The first 7 rows are patterns. Each new row is the sum of 2 different patterns, raised or lowered, with some noise. Before adding, each is slid sideways (what falls off one end comes back at the other) and multiplied by a number that may be negative. Names go in the order of the patterns.
(in the rows, 128 means zero)
Known rows, each followed by the names of its patterns:
[123 141 116 110 158 135 124  79 106 138 146 132 132 133  91 105 137 112
 112 146  94 115 143  95 144 118  98  96 124 144  97 134 101 168 147 115
 107 118 169 134 154 147 108 142 122 101 135 128]
j417
[130 130 127 121 122 120  75 124 143 127 132 149 129 158 116 169 151 131
 116 129 110 133 147 142 142 133 129  96 144 106 115 127 141 126 103 113
 121 115 152 108 125 126 126  97 134 151 136 151]
j454
[129 136 115 165 165 130 127 121 146 126 138 100 139 119 114 170 132 142
 138 134  84  97 139 143 114 106 115 107 131 133 149 116 121 157 124 116
 115  97 114 144 132 109  81 148 145 130 144 118]
j121
[117 118 156 159  96 126 114 122 141 120 166 122 144  99 154 152 149 174
  77 160 109 129 123 138 135 130  97 113 120 122 129  81 135 108 159 119
 123 154 138 123 120 148 157 110 155 147 128 116]
j324
[117 136 113 119 126 133 154 136 104 173 145 130 106 145 128 128 154 187
 173 119 123 105 126 108  82 109 101 101 123 136 111 128  99 113 113 143
 128 128 116 152 127 156 108 144 119 105 125 151]
j412
[132 118 131 135  92 123 141 140 128 105 126 112 115 149 111 147 104 145
 162 125 132 139 104  89 107 121 151  90 102 122  92 118 130 136 134 138
 125 152 128 112 117 116 138 103 116  91 136 130]
j66
[158 119 101 156 163 101 109 130 114 123 115 135 116 114 140 131 127 123
 156 152  97 136 134 163 109 127 117 119 137 104 129  90 131 125 146 123
 103 150 124 135 131 124 119 122 119 137 111 129]
j906

New rows. What belongs after each?
[110 147  90  97 117 140 110 103 101 119  63  78 104 138 142 128 144 154
 154 143 169 123 115 124 122 164 117 137 102 117 122 137 104 125  89 148
 105 107 148 140  83 106 131 145 126 132 119 107]
j412 j906
[118  90 145 107 117  83 131 142 133 119 102 141 134 155 126 130  88 136
 128 113 110  89 119 120 120 142 153 124 139 103 116 144 148 117  93 143
 130 112 125 125 114 112 139 139 116 109 137 131]
j66 j906
[163 180 147 127 190 161 146 174 121 142 197 153 155 152 124 126 168 172
 159 162 145 182 200 166 157 186 167 190 174 183 139 183 162 138 148 151
 151 172 152 112 197 156 179 109 139 191 187 162]
j417 j324
[101 136 155 189 161 124 130 133 133 155 162 173 123 168 178 128 172 159
 122 148 120 148 181 148 132 130 146 136 165 120 134 162 158 167 115 130
 120 123 166 121 141 144 146 146 151 130 157 163]
j417 j66
[140 135 131 149 145 138 160 123 133 138 139 143 175 135 148 131 129 134
 138 123 144 133 174 155 157 123 174 131 169 175 187 165 134 124 127 153
 134 117 128 122  96 149 131 119 140 127 128 111]
j454 j412
[126 102 115 123 107  90  76 105 134 114 116 123  97 131 118 113 117 111
 115 101  97 116 111  86  94 120 114 101 124 108 129 122 139 127  94  93
 117 100 149 105 117  97 111  88 126 114 119 111]
j454 j412
[139  89 128 151 161 143 104 136 154 152 121 124 134 171 115 146 146 114
 148  96 116 126 159 127 141 145 127 157 136 146 115 103 164 165 139 130
 130  97 135 165  96 121 140 100 131 142 134 144]
j417 j324
[136 122 121 124 127 141 149 126 171 142 123 145 161 140 135 145 138 119
 143 141 131 131 166 135 121 130 138 149 118 141 145 160 132 174 133 122
 144 122 125 113 119 146 119 120 120 158 135 154]
j454 j906
[ 97 111 166 165 169 153 112 141 168  91 154  98 130 145  89 100 163 142
 103  51 123 111 126 130 143 143 101  77 106 143 113 160  99 101 149  57
 152 103 124  69  99 122  50 183  67 188 145 119]
j417 j324
[100  66 105 106 139  87 103 100  73  43  56  68 103 134 103 123 160 120
 149 115 138 113 120  91 128 100 121 103 113 111 114  81  76  91 103  75
 108 132 103  62 100  89 104 127  87  94  77  93]
j454 j412
[125 161 148 154 130 141 175 161 152 155 148 182 127 156 154 196 130 130
 133 124 151 128 149 128 155 152 203 147 119 164 143 137 148 123 152 114
 124 153 145 148 182 136 116 157 161 125 134 175]
j454 j906
[111  93 126 130 112  87  94  82 125 102  97 111  58  90 138  41  99  96
 107  69 103 115  61  49  43 138 121 120  94 118 173 127 147 143  96 106
 119  87 137 119 115  98  97  93 132  85 101  48]
j417 j412
[ 90 115 106 125 103  80 106  89  86  93 123  91 106 106  78  95 108 129
 110 112 119  55 118 114 113 104 114  95  68  87  94  87 114  86 120 133
 109 157 114  70  75  83  76 116  47  96  59  54]
j454 j66
[180 115  96 160 123 154 147 133 155 119 157 180 169 106 124 122  87 183
  88 169 103 127 133 147 139 185 150 132 134 128 175 138 191 101 170 159
 123 123 151 173 142 125 170  98 148 147 155 155]
j454 j324
[ 80 102 111  54  75  97  76  89  77  39  75  95 112  61 103  79 100 108
  97  87  87 109  99 107 101  99  94 108  53 116 127  90 111  95  61  88
  84  86  73  48  84 108  70  91 101  70  81 113]
j417 j66
[100  61  74 123  93 118 120 118 141 140 114 127 126  85 136 105 117 106
 121 108  92 114 105 114 124  80 115  90 146 135 131 105 111 114 123 104
 116 106  86 113 127  61 116 113 129  65 100 118]
j417 j412
[130 122 148 133 160 150 137 130 129 107 146 129 111  80 169 130 136 160
 136 121 134 132 152 129 131 126 113 104 134 115 109 124 125 130 130 140
 116  72 110 136 163 148 133 134 174 163 137 157]
j412 j906
[129 143 122  99 100 119 148  94 128 115 101 124 134 119 143 157 136 170
 135 124 125 118 139 109  88 101 152 135 141 140 136 160  96 158 160 147
 126 114 118 126 138 162 129 154 115 128 175 117]
j454 j66
[116 117 142 138 145 144 122 146 109 125 144 144 145 144 147 155 155 147
 147 142 114 155 130 143 135 175 167 140 149 160 147 180 171 144 129 140
 154 149 137 183 179 151 166 144 133 133 133 171]
j121 j412
[133 188 174 156 163 160 105  92 131 174 148 157 148 153 191 171 189 168
 155 174 163 148 168 142 157 156 159 140 127 154 168 137 181 137 163 178
 147 168 192 151 164 156 170 150 145 128 180 119]
j121 j412
[119 134  93  77 107 100  91 116 112 109 100 101 141 122 108  84  96  75
  96  85 107  89  78 108  95 117 131 108 114  60 109  87 101 124  94 126
 113  82  82  99 119 114  78 118  71 138  99 100]
j454 j324
[153 105 125 112 118 162 101 113  88 120 106 137 100 107 117 104 129 132
 117 125 112 100 122  98 120 149 133  86 161 162  98  95 124 123 125 113
 137  97 120 134 124 122 134 143 131  87 113 126]
j454 j906
[ 96 120 144  75 137  98 115  98 116  98 116 159  78 115 100 104 117 101
 139 112 114  87 160 123 109 174  93 119  79 115  99 116 109 117  74  88
 115 108 112  65 143 113 113 109 111 162 107 103]
j324 j906
[113  97 123 130  95 123 139  83 110 130 140  88 127 116 107  98 125 128
  86  91 123  97  71  90 145 109 110  63 106 132 122 128 106 123 114 120
 112 102 114  99 118  77  83 137  87 126 116 120]
j324 j906
[163 102 170  98 141 142 156 166 150  99 121 144 167 124  82 143 108 172
 128 126 169 117 102 129 154 166 108 162 147 159 119 136 140 130 161  99
 130 121 167 170 123 159 141 167 122 176 156 152]
j121 j324
[131 113  91 104 104 100  91  73 126  84  89  87 104 107 113  58  71 108
 109 100 107 101 104  52 111  78 129  79  77  77  44 137  83  87  85  99
 103  79  96 123  96  70  77 101 139 103 115  83]
j324 j412
[118 111  95 105 131 139  81 129 129  94  84 116 143 146 141 129 153 102
  99 125 105 125 119  91  86 145 107 144 113 109 113  93 137 118 143 108
 137 140 103 103 139 144 152 128 158 143 135 128]
j417 j66
[100 100 131 100 130 134 126 137 138  92 119 151 114 150 117 119 143 113
 128 104 159 102 120  85  81 162 110 140  99 122 100 106 131 133 134 142
 122 120 156 109 142 109 112 120 106 144 139 121]
j417 j324
[110 130 121 126 125 130 166 139 166 153 141 122 167 156 162 122 156 116
 140 133 140 141 155 112 123 111 102 133 139 143 149 126 126 210 138 127
 140 124 121 112 109 139 114  97 117 134 106 185]
j454 j324
[151 164 169 154 117 144 152 177 163 138 162 157 159 124 155 143 166 156
 175 128 149 173 151 159 179 144 128 141 126 156 137 154 181 151 137 217
 183 120 139 151 124 147 117 167 108 122 160 164]
j454 j906
[136  70 102 108 111 101  66 117  66 114  64  91 100  95 112  64  94  75
  78 103  78  94 119  80  94 114  79  87 123  92  73  86 131 102  82  75
  95  83  83 129 111  87 102 120  93 102 106  86]
j417 j906
[121 184 155 145 105 116 148 168 147 131 132 128 107 173 144 160 194 104
 160 135 130 149 164 120 137 125 174 156 127 127 108 140 125 193 157 131
 173 160 120 166 163 145 159 144 161 168 162 139]
j417 j324
[ 89 101 110 102 113 129  78  79 119 126  89  60 114  85 124  92 107 119
 105 111 104 120 124 113 141 101 113 103 122  88 127 122  78 114  83 103
  92 104 134 114 115  70 141 122 127 141  69 126]
j324 j906
[103 126 162  95 135 109 117 100 135 129 143 125  46 142 102 124  97 127
 114 140  83 112 121  78 115  69 117  97 176 133 104 125 134 129 119 148
 137  98 123 141 123  86 112 118 150 166 101 102]
j121 j324
[ 89 119  97  90  95  85 114  98 117  90 116 117  89  87 113 122 123 108
 129 116 115 108  97  98  85  92 112 114  75 109 108  83  71  96 118 121
 116 109 124  85  84 105  92 103 104  81  79 120]
j417 j66
[140 185 186 149 141 175 157 181 146 162 148 155 165 155 181 159 167 165
 138 179 163 189 156 144 161 140 179 133 137 139 157 150 184 180 157 177
 141 187 176 159 174 159 149 158 142 151 177 137]
j66 j906
[125  94 153 127 129  89 135 146 111 118 195 188  91 100 103 107  99  71
 110  87  86 125 129 105 118 119 130  83 140 126 150  92 140 109 136 114
 113 115  68 122 136 126 123  86 131 117 131 145]
j412 j906
[130  74  78  96 122 121  54 107  90  80  97  75  90 130 110  70  95  76
  96 117  67 114  90 136  86 104  98 105 122  54 141  95  87 100 110  85
 117  81  72 112  77 101  78 119  81 105 107  85]
j417 j324
[111 111 123 126 131 125 167 109 156  92 112 111  86 118  99 114  69 103
 134  99  93 121 133  94 121 106 102 146  99 128 110  96 143  71 141  83
 156 126  95 104  89 141  56 114 110 143  77  91]
j324 j66
[148 119 112 118 129 145  77  94 130  65 108 110 123 112  84  86  92  68
  85 106 119 125 137 121 156 139 100 132 107 101 122 151 159 117 112 113
 131 122 141  94 109  75 139 106  97 136 126 107]
j121 j412
[126  94 109 134  98 121 101  70  86 123 126  93  75 135 110 121 110 113
  98  94  97 139 133 124 133 114 130  92 142 100 122 122 103 147 107 116
 111 116  52  79 129 128 104  80 113  96 135 107]
j121 j66
[161 120 182 162 174 220 115 190 149 145 130 161 146 167 130 140 117 132
 138 111 124 124 137 150 120 167 168 136 111 165 155 137 170 155 135 106
 123 153 119 149 111 157 113 135 150 108 117  92]
j324 j412
[112 143 106 140 112 114 133 104 122 130 107 167 126 129 100 160 118 132
 156 145 158 109 115 101 157 131  82  98 111 118 130 146 109 123  85 120
 117 117 130 134 126 164 134 137 105 153 151  93]
j121 j412
[146 181 174 114 109 136 113 108 104 134 129 128 110 115 154 138 129 131
 117 155 104 142 114 178 113 137 106 110 176  93 152 152 134 135 121 129
 162 154 163 148 120 211 142 154  95 158 143 115]
j324 j412
[114  89 142 142 112 141 132 115 107 105 121 133  74 120 134 148 114 105
 130 120 155  90 113  88 128 111 118 146 103 115 101 117 138 114 124 122
  89 136  84 138 118  75 100 128 127 120 139 135]
j66 j906
[ 98 119 133  82 138 119 108 116 136 132 124 110  91 110 105 143  98  89
 111  91 113  97 105 145 119 112 107 131 105 116 113 116 114 106 118 121
 121 107 113 138 106  92 108 124 128 123 105 122]
j66 j906
[103  99 126  90 133  55 120  81  97  80 104  75  76 121  72 111 103 126
 101  74 142 138 111  84 121  99 130 120 170 122  99 100  62  91  85  60
  70  56  86  78  94  85 108  79  93  68  94 121]
j324 j412
[172 162 147 125 128 161 151 145 140 128 130 149 151 140 122 161 160 140
 116 150 126 143 160 141 148 114 183 154 148 143 142 161 136 137 165 168
 150 151 145 161 137 162 125 132 144 153 154 124]
j121 j906
[196 152 157 147 175 184 157 201 169 180 147 192 141 167 158 174 189 144
 162 124 170 144 156 163 176 151 152 145 129 154 200 116 125 179 172 132
 174 181 176 172 171 171 148 152 155 157  91 136]
j454 j906
[133 142 146 141 140  89 129 125 124 130 112 130  97 146 106 125 149 138
 129 127 149 190 117 142 145 126 106 119 102 160 126  88 128 125 125 151
 118 147 116 133 105 151 169 133 182  96 156 106]
j454 j324
[129 146 129 127 115 118 150 158 127 177 139 151 111 182 180 124 139 127
 163 167 153 145 152 184 152 139 178 111 148 142 137 148 125 129 152 125
 154 155 148 143 107 100 161 179 156 170 154 118]
j417 j454
[119 149 139 121 129 162 160 142 110 103 130 100  99 124 121 121 138 137
 137 137 107 119 119 152 121 129 106 156 135 157 116 149 134  99 130 159
 137 141 111 130 125 131 164 129 130 152 157 156]
j412 j66
[209 168 165 131 143 178 166 166 171 184 156 173 145 162 182 173 197 194
 167 138 150 164 199 121 143 167 152 174 148 169 179 155 118 152 154 170
 138 153 178 186 137 157 169 139 156 157 159 135]
j121 j66
[139 111 134 161 164 158 142 163 119 105 161 156 113 131 145 153 155 135
 163 149 121 134 155 149 124 150 131 154 139 161 125 137 149 165 167 169
 140 151 161 127 181 145 146 141 141 153 150 154]
j417 j906
[122  92 104  95 148  87  86 103  51  96  90  94 103 137 128 140  93  96
 117 105  96  97  69  93  71  84  79 113 106 124 117  94  75  84 109 130
 115  75 119 101 106  86  95 131  87  80 110  80]
j454 j121
[128  89 112 106  99 128  99 115 141 114 136 114 121 137 135  83 114 137
 174 144 117  88 127 116 118 155 159 107 122 132  91 151 131 107 155 108
 133 178 152 116 108 147 104 143  67 108 109 127]
j417 j454
[ 76  71 115 120 100 130  89  96 128 102 139 138 137 131  76 134 114 149
  67 117  90  88 155  90 123  83 117  68 100 113  99 117  86 105  94 109
 106 122  91 112 120 107 127  90  58 122 154  88]
j121 j906
[ 70 117 101 127 111  90 110  46 115  83 122  75  95  71  41 137  52 113
  95 102  93  94 102 161 113  93 103  92 123  90  93  78  76  85  72  96
  98 114  75  57 104  65  76  95 129  95 120  80]
j454 j324
[117 112  88  99  97  92  89 122 123  83 146 123  74  90 112  97  96 145
 147 118  77  68  70  90  76  54  81  75 117  93  88  78  92  47  78  53
 119  58  74  82 127  93 137  70  92  72  59  87]
j454 j412
[162 157 154 162 157 174 182 165 178 153 136 172 192 118 151 136 134 154
 157 166 162 145 158 155 150 154 185 203 125 184 176 192 138 163 169 162
 175 150 147 144 165 160 177 177 134 167 152 151]
j454 j906
[ 85  92  87  53  78  96  71 115  96 101 130  78  96 102 105  81  91  91
 143  81 115  83  98  91  86 110 132 105 115 109  99  94 105 121 121  69
 140  98 113  88 127  99 107 138 139 144 106 110]
j412 j66
[127 133 126 116  74  98 136  76 106  82 143  89 142 114  94  86  88 123
 118 154 141 125 178 148 143 134 115 104 153 140 121 130 121 102 129 110
 157  92 130  73 156 123 141 174  85 120 116 111]
j324 j412
